The groups are shells around one centre, one inside the other: the same stretched ball of 2 dimensions in 7 sizes.
Some rows, each with its group after it:
.13 .06 -.13 -.05 .10 .24 .12 .15 -.07 -.02 .28 .04 -.04 .42 .18 .26
j_410
.15 -.04 -.19 -.14 .22 .43 .11 .15 -.02 -.15 .43 .20 -.16 .36 .37 .28
j_516
.12 -.07 -.01 -.07 .24 .36 .00 .05 .05 -.19 .39 .24 -.25 .11 .34 .06
j_203
.01 .10 .46 .25 .02 -.21 -.18 -.12 .07 .05 .00 -.04 -.16 -.25 -.12 -.39
j_722
-.03 .23 .61 .39 -.13 -.50 -.20 -.15 .03 .22 -.21 -.25 -.02 -.26 -.38 -.51
j_224
.18 -.10 -.32 -.23 .29 .60 .15 .19 -.02 -.23 .55 .30 -.20 .45 .51 .40
j_203
.02 .26 .29 .26 -.15 -.34 -.01 .01 -.07 .25 -.12 -.29 .11 .17 -.30 -.13
j_108
.14 -.06 -.12 -.12 .24 .42 .06 .10 .01 -.18 .42 .24 -.22 .24 .37 .18
j_8
-.01 .19 .50 .32 -.08 -.37 -.16 -.11 .03 .17 -.12 -.19 -.04 -.18 -.28 -.40
j_516
.15 -.10 -.14 -.15 .28 .48 .05 .10 .03 -.23 .47 .29 -.25 .22 .44 .19
j_203
-.01 .24 .46 .33 -.13 -.42 -.11 -.08 -.01 .23 -.17 -.26 .03 -.07 -.34 -.33
j_516
.15 -.02 -.22 -.14 .20 .42 .13 .17 -.04 -.13 .42 .18 -.13 .42 .36 .32
j_8
-.02 .20 .55 .35 -.09 -.41 -.18 -.14 .04 .18 -.15 -.20 -.05 -.24 -.31 -.46
j_410
.03 .24 .28 .25 -.13 -.32 -.01 .02 -.07 .24 -.10 -.27 .10 .17 -.28 -.12
j_722
-.06 .31 .71 .49 -.23 -.69 -.22 -.18 .02 .33 -.35 -.38 .06 -.29 -.55 -.59
j_108
.06 .04 .28 .13 .10 .01 -.11 -.06 .06 -.04 .15 .06 -.19 -.11 .05 -.22
j_224
.12 .08 -.14 -.05 .08 .21 .14 .17 -.08 .01 .26 .01 .00 .47 .15 .28
j_722
.11 .08 -.08 -.01 .07 .16 .11 .14 -.07 .01 .23 .00 -.02 .39 .12 .21
j_410
-.01 .25 .47 .34 -.15 -.45 -.11 -.08 -.02 .25 -.19 -.28 .05 -.07 -.37 -.34
j_8
.03 .08 .37 .19 .05 -.11 -.14 -.09 .06 .02 .06 .00 -.16 -.17 -.04 -.31
j_224
-.06 .32 .68 .48 -.24 -.69 -.19 -.16 .00 .35 -.35 -.40 .08 -.23 -.56 -.54
j_108

New rows, each followed by its group:
.16 -.04 -.26 -.17 .23 .48 .15 .18 -.04 -.16 .46 .21 -.14 .45 .40 .36
j_410
.11 -.06 .05 -.04 .23 .31 -.03 .02 .06 -.17 .36 .23 -.26 .04 .30 .00
j_722
-.04 .24 .66 .42 -.14 -.55 -.22 -.18 .05 .23 -.24 -.27 -.03 -.32 -.41 -.56
j_722
-.01 .23 .50 .34 -.13 -.44 -.14 -.10 .00 .22 -.17 -.25 .01 -.13 -.34 -.39
j_516
-.04 .27 .65 .44 -.18 -.60 -.20 -.16 .02 .29 -.28 -.33 .03 -.25 -.47 -.53
j_203
.16 -.05 -.23 -.16 .24 .47 .12 .16 -.02 -.17 .45 .22 -.17 .39 .40 .31
j_8
.14 .03 -.16 -.08 .14 .30 .13 .16 -.06 -.06 .33 .09 -.07 .42 .25 .28
j_8
.16 -.08 -.23 -.18 .27 .52 .11 .15 -.01 -.21 .49 .27 -.20 .37 .45 .31
j_410
.00 .15 .52 .30 -.03 -.32 -.19 -.14 .06 .11 -.08 -.12 -.12 -.26 -.21 -.44
j_203
-.04 .31 .59 .43 -.22 -.61 -.14 -.11 -.02 .33 -.30 -.38 .10 -.12 -.50 -.44
j_722
.11 -.02 .05 -.02 .18 .25 -.01 .04 .03 -.12 .31 .16 -.20 .10 .24 .02
j_516
.05 .20 .16 .17 -.07 -.17 .04 .06 -.07 .18 .00 -.19 .07 .25 -.16 -.01
j_203
-.03 .24 .58 .39 -.14 -.50 -.18 -.14 .02 .24 -.21 -.27 .00 -.21 -.39 -.47
j_410
.14 .02 -.19 -.10 .15 .34 .14 .17 -.06 -.07 .35 .11 -.07 .45 .27 .31
j_410
.10 -.02 .09 .00 .19 .23 -.03 .01 .05 -.13 .30 .17 -.22 .04 .23 -.03
j_410
.17 -.05 -.26 -.18 .23 .49 .14 .18 -.04 -.17 .47 .22 -.15 .44 .41 .36
j_410
.04 .08 .34 .18 .06 -.09 -.13 -.08 .06 .01 .08 .01 -.16 -.14 -.03 -.28
j_410
.20 -.12 -.40 -.28 .32 .68 .18 .22 -.03 -.26 .60 .33 -.20 .52 .57 .48
j_108
.07 .03 .23 .10 .12 .06 -.09 -.04 .06 -.05 .18 .09 -.19 -.07 .09 -.17
j_410
-.01 .25 .47 .34 -.15 -.45 -.11 -.08 -.02 .25 -.18 -.28 .05 -.06 -.36 -.34
j_8
.07 .02 .23 .09 .13 .07 -.09 -.04 .06 -.07 .19 .10 -.21 -.07 .11 -.17
j_224
-.02 .27 .51 .37 -.17 -.50 -.13 -.09 -.02 .27 -.22 -.31 .06 -.09 -.40 -.38
j_410
-.02 .16 .58 .34 -.05 -.38 -.22 -.17 .07 .13 -.12 -.14 -.11 -.32 -.26 -.51
j_108
-.02 .24 .54 .37 -.14 -.48 -.15 -.11 .01 .24 -.20 -.27 .02 -.16 -.38 -.42
j_8
.11 .10 -.05 .01 .05 .11 .10 .12 -.07 .04 .20 -.03 .00 .37 .08 .18
j_410
.17 -.05 -.29 -.19 .23 .50 .16 .19 -.05 -.16 .47 .22 -.14 .48 .42 .39
j_224
.12 .08 -.11 -.04 .08 .20 .12 .15 -.08 .00 .26 .01 -.02 .43 .15 .25
j_224
